Each new row is followed by what is left after taking away its nearest point in the smallest flat space through zero that holds the last named rows.
In the rows, zero is written as 128.

j_28 (5 x 10)
[[124  92 132 135 141 134 141 143  84  97]
 [152 203  98 138 138 158  81 149 125 165]
 [131 107 133 116 132 141 125 130 128  79]
 [123 127 173 109  70 133 141 113 109 147]
 [142  99 132 150 159 107 101 115 126 114]]
New rows:
[113 124 102  88 118 138 127 102 131 126]
[119 119 103 103 129 131 117 103 114 136]
[153 150 111 164 148 150  88 107  87 151]
[128 128 116 136 128 144 135  99 122 127]
[180 115 114 179  83 144 145 149 127  98]
[176 119 110 182  84 130 150 142 145 116]
[155 128 114 151  85 165 160 116 130 122]
[160 119 108 165 106 150 149 110 135 125]
[127 105 128 108 105  61 128 126 129 144]
[135 127 111 102 113  91 115 147 119 124]

j_754 (5 x 10)
[[162 125 144 118 119 138 156 146  95 136]
 [153 119 173 132 108 118 115 149 106 173]
 [115  57 134 130 115 151 136  97 109 148]
 [146 155 118 137 155 106  65 128 131 136]
 [122 113 132 127 131 158 131 135 132 125]]
New rows:
[114 139 122 153 161 104 115 148 101 141]
[103 126 124 150 153 119 137 148 104 135]
[ 89 143 132 111 135 149 108 136 130 154]
[104 144 122 105 133 136 127 126 110 149]
[175 113 144 148 138 153 123  96 142 168]
[159 138 133 145 134 141 145  98 161 147]
[ 82 147 129 103 129 148 138 128 155 132]
[115 141 127 101 134 135 128 120 122 146]
[150 108 164 138 125 131 143 137 122  91]
[141 113 155 143 131 116 124 126 132  91]

j_276 (5 x 10)
[[135 100 172 114 130 119 122  60 135 123]
 [ 74 119 164 103 129 112 156  92 161 117]
 [104 118 150 123 129 122 142 117 115 106]
 [104 130 152 148 159 169  77  86 121 107]
 [ 76  83 115  95 140 176 143 146 134 155]]
New rows:
[162 156 105 163 110 165 152 139 161 147]
[140 133 134 155 113 164 164 119 139 123]
[150 152 149 120 106 131 161 133 141 110]
[144 141 144 121 117 159 144 132 136 117]
[152 138 129 110 150 159 104 150 105 108]
[142 140 138  95 141 136 125 139 132 113]
[134 140  91 123 123 101 108 104 133 160]
[111 130 101 123 127 107 117 110 109 139]
[112 143 162 103 150 150 107 123 116 130]
[133 148 150 101 137 130 122 139 118 138]
[135 157 142 104 144 125 127 137 111 100]
[139 145 135  93 144 134 126 134 124 120]

j_669 (5 x 10)
[[ 90 189 130 125 102 111 151 111  95 106]
 [125 110 121 132 107 133 133  61 143 136]
 [115 118 179 127  90  97 139 134 105 121]
 [116 103 131 199 144 141 139 135 136 113]
 [ 72 122 157 176 105 121 156 108 152  97]]
New rows:
[ 83  87 149 157 160 164 175 114 101 128]
[ 98 105 141 102 160 159 162 123 100 141]
[129  91 118 133 104 156 125 131 151 142]
[122 123 116 128 101 149 131 141 125 135]
[113 145 107 125 152 100 135 120 106 143]
[112 121 121 127 150  99 133 124 124 144]
[130 161 102 125 109 153 123 131 139 135]
[134 137 125 136 100 145 123 138 135 136]
[173  87 132 119 130 132 139 118 106 124]
[138 119 127 117 133 134 149 126 124 104]

j_139 (5 x 10)
[[ 81  98 180 152 128 105 108 172 178 146]
 [140 102 119 172 114 130 136 132 146 154]
 [133 133 109 166  92 133 107 164 101 130]
 [143 119 151 195 112 135  98 142  63 110]
 [112 167 172 154 107 113 133 157 118 183]]
New rows:
[132 176 149 124 165 139  78  99 134 138]
[137 156 121 141 150 143  75 111 151 141]
[130 141 155 118 182 139  90 134 106 127]
[140 133 120 128 164 143 102 140 129 148]
[143  94  81 132 134 107 121 135 102  74]
[129 122 119 129 136  93 143 136 118 124]
[136 129 140 142 126 129 159 128 124  74]
[130 139 137 140 116 125 166 139 138  96]
[154 138 163 136 130  75 116 105 136 116]
[156 140 131 131 115  79 114 118 143 115]
[130 164 131 132 142 135 119 135 126  87]
[134 153 128 146 139 134 132 132 147 110]

j_796 (5 x 10)
[[158 110 125 111 133 128 110 110  85 147]
 [130 118 102 127 124 131 122  82 162 143]
 [120 171 104 139 161 113  86 132 128 124]
 [121 119 144 131 116 100 154  97 122 138]
 [124 138 133 117 154  94 157 135 126  85]]
New rows:
[153 122 139 110 100 139 131  96 105 115]
[135 147 135 124 107 138 122 113 123 107]
[123 164 124 157 115 122 133 140 100 149]
[138 142 108 137 121 133 147 129 119 131]
[107 103 140 134 151 123 114 144  96 158]
[103 100 127 130 155 126 126 136 128 142]

j_880 (5 x 10)
[[120 124 114 127 152 143 120 133 117 120]
 [110 191 157 126 131 155  77  82 125 119]
 [125 190 158 116 160 116 140  88  91 139]
 [171 123 103 134 117 137 152 134 140 126]
 [147 107 119 148 112 109 144 139  79 141]]
New rows:
[176 124 126 117  84 133 113 115 138 114]
[141 118 132 102 126 122 119 122 121 115]
[123 117  92 113 132 109 117  95 118 114]
[124 118  98 112 123 103 120  94 128 117]
[138 118 109 175 129 172 130  61 135 174]
[111  99 120 163 141 150 142  75 143 180]
[150 142 126 125 134  93 130 128 157  99]
[139 134 123 134 136  96 114 131 131  98]
[102 119 138 108 108 139 112 114 140 170]
[123 120 119 110 122 147 128 117 127 168]
[140 107 123 131 117 108 123 165 150 101]
[138 137 133 129 132 110 119 145 127 103]

j_22 (5 x 10)
[[109 143 124 132 100 123  70 146 126 103]
 [140 141 142 134  86 141 139 170 111 116]
 [107 142 113 164 110 166  95 142  64  99]
 [102  84 110 157 121 137 136 151 113 107]
 [123 140 123 141  73 139 122 160  77  91]]
New rows:
[119 103 138 148 132 131 140 131 135 127]
[126 126 141 136 125 126 128 121 129 126]
[ 97  98  92 123  98 112 125 106 105 126]
[119 123 119 124 110 134 126 123 127 154]
[123 153 114 160 105 136 140 170 151 148]
[117 151  98 148 119 119 140 130 139 144]
[136 137 159 137 126  91 123 114 155 140]
[128 129 150 156 124 109 128 118 125 130]
[117 113  93 133 166 135 127 117 140 108]
[136 138 110 122 139 136 133 135 138 108]
[ 85 130 145 122 113 150 107 142 183 142]
[ 93 134 133 117 110 149 140 114 139 134]

j_533 (5 x 10)
[[145 158 144 145 114 117  79 133 136 132]
 [108 104 143 160 136 134 159 147 122 148]
 [121 123 113 105 153  87 124 160 119 161]
 [102 106 115 148 133 144 116 133 119 129]
 [133 137 120 129 145 115 179 152 144 174]]
New rows:
[106 130 123 124 110 106 148 108 113 105]
[107 142 118 138 111 105 137 118 122 123]
[117 153 126  71 111 160  98 143 112 144]
[112 143 147  93 109 167 123 148 111 149]
[142 151 105 103 143 128 122 100 108 121]
[132 140 127 135 142 130 130 114 104 133]
[157 106 128 104 126 151 119 107 134 137]
[151 102 136 118 130 144 117 121 131 151]
[100 154 118 143 125 156 145 150 137 141]
[107 149 133 118 123 137 132 144 123 120]

j_753 (5 x 10)
[[122 140 132 133 161 109 143 139 113 128]
 [129 174 102 136 144 139 128 134 146 109]
 [108 127 118 157  88 145 153 166 130 157]
 [160 147 174 125 143 106  84 125 105 121]
 [148 120 146 171 131  93 150 155 181  95]]
New rows:
[144 141 123 105 162 129 100  97 125 130]
[134 126 125 132 136 128 124 126 136 144]
[192 127 119  95  82 140  95 104 122 122]
[167 130 109 115 116 118 146 134 114 129]
[114 134 153 107 137 126 139  87 148 132]
[112 147 156 123 125 129 142 107 146 141]
[166  95 132 109 157 132 132 108 100  99]
[158 116 121 133 131 149 140 137 107 112]
[130 114 124 105 123 147 103 119 142 130]
[125 123 129 121 137 133 120 140 137 133]

j_492 (5 x 10)
[[105  87 104  93  50 168  99 171 128 132]
 [109  50  94  85 148 147 145 163 131 169]
 [155  82 109 125  90 170 127 147 139 157]
 [104  59 111 103 128 198  93 137  88 160]
 [ 91  82  77 120 125 150  50 125 113 164]]
New rows:
[124 125 106 137 117  74 134 117 165 123]
[123 112 130 132 120 121 133 111 129 120]
[137 152 118 149 131 130 132 133 162 112]
[121 135 119 136 140 147 128 137 145 115]
[151 103 125 120 156 143 128 156 126 132]
[144 129 128 127 141 129 113 151 128 116]
[115 143 147 100 134  89 119 140  74 135]
[149 131 137 116 118 100 122 139  92 153]
[137 122 102 133 115 127 106 120 117 130]
[136 126 116 125 126 123 131 125 115 121]

j_550 (5 x 10)
[[149 111 140 127  95 136 141 143 181 131]
 [100 104  97 125 125 116 159 141 131 136]
 [129 146 142 153 151  93 135 130 164 125]
 [129 151 134  85 111  89 156 150 134 151]
 [136  94 136 135 131 136 150 142 120 157]]
New rows:
[131 133 120 147 103 123 114 138 143 127]
[129 133 121 144 113 120 117 138 122 137]
[103 120 111 130 108 147 135 128 130 131]
[116 137 133 135 122 135 130 127 129 137]
[115 127 137  72 122  93 117  90 130 137]
[119 100 140 105 133 111 116  87 139 136]

j_354 (5 x 10)
[[124  96 138  77 173 139  94 146 135 133]
 [130 122 123  64 133 142  84  95 146 119]
 [152 149 143  94 149 126  67 143  98 110]
 [153 113 146 126 185 119 123 109 116 134]
 [165 122 156 157 153 149 108 123 158 187]]
New rows:
[ 90 139 113 135 149 165 116 162 130 135]
[104 149 111 140 151 156 123 122 125 127]
[103 115  79 119 130 162  87  96 154 102]
[115 121  93 161 146 150 102 123 131 109]
[121 118 110  74 122  98 148 161 128 103]
[153 132 125 109 122 105 143 140 140 134]
[125 125 147 106 128 121 133 132 115 161]
[124 132 142 109 118 117 138 125 111 153]

j_453 (5 x 10)
[[113 149 178 111 144 122 112 122 123 147]
 [144 151 125 110 143 112  89 127 140 148]
 [141 108 135 139 132 134 154 109 101 151]
 [148 136 149 167  95 114 127 116 168 124]
 [128 134 175 105 134  99 123 114 134 108]]
New rows:
[162 121  91 109 139 132 145  92 164 107]
[128 137 123 114 143 153 144 101 156 127]
[107 146  94 115 116 153 165 130  96  97]
[132 165 120 121 115 132 142 113 115 122]
[155 162 109 131 112 149 141 148  96 156]
[150 162 131 119 108 131 143 145 107 123]
[116 149 143 163 121 104 118 115 160 159]
[108 127 119 136 136 106 134 121 133 135]
[ 92 122 160 102 115 166 121 142 164 162]
[127  99 133  96 115 146 132 127 160 147]
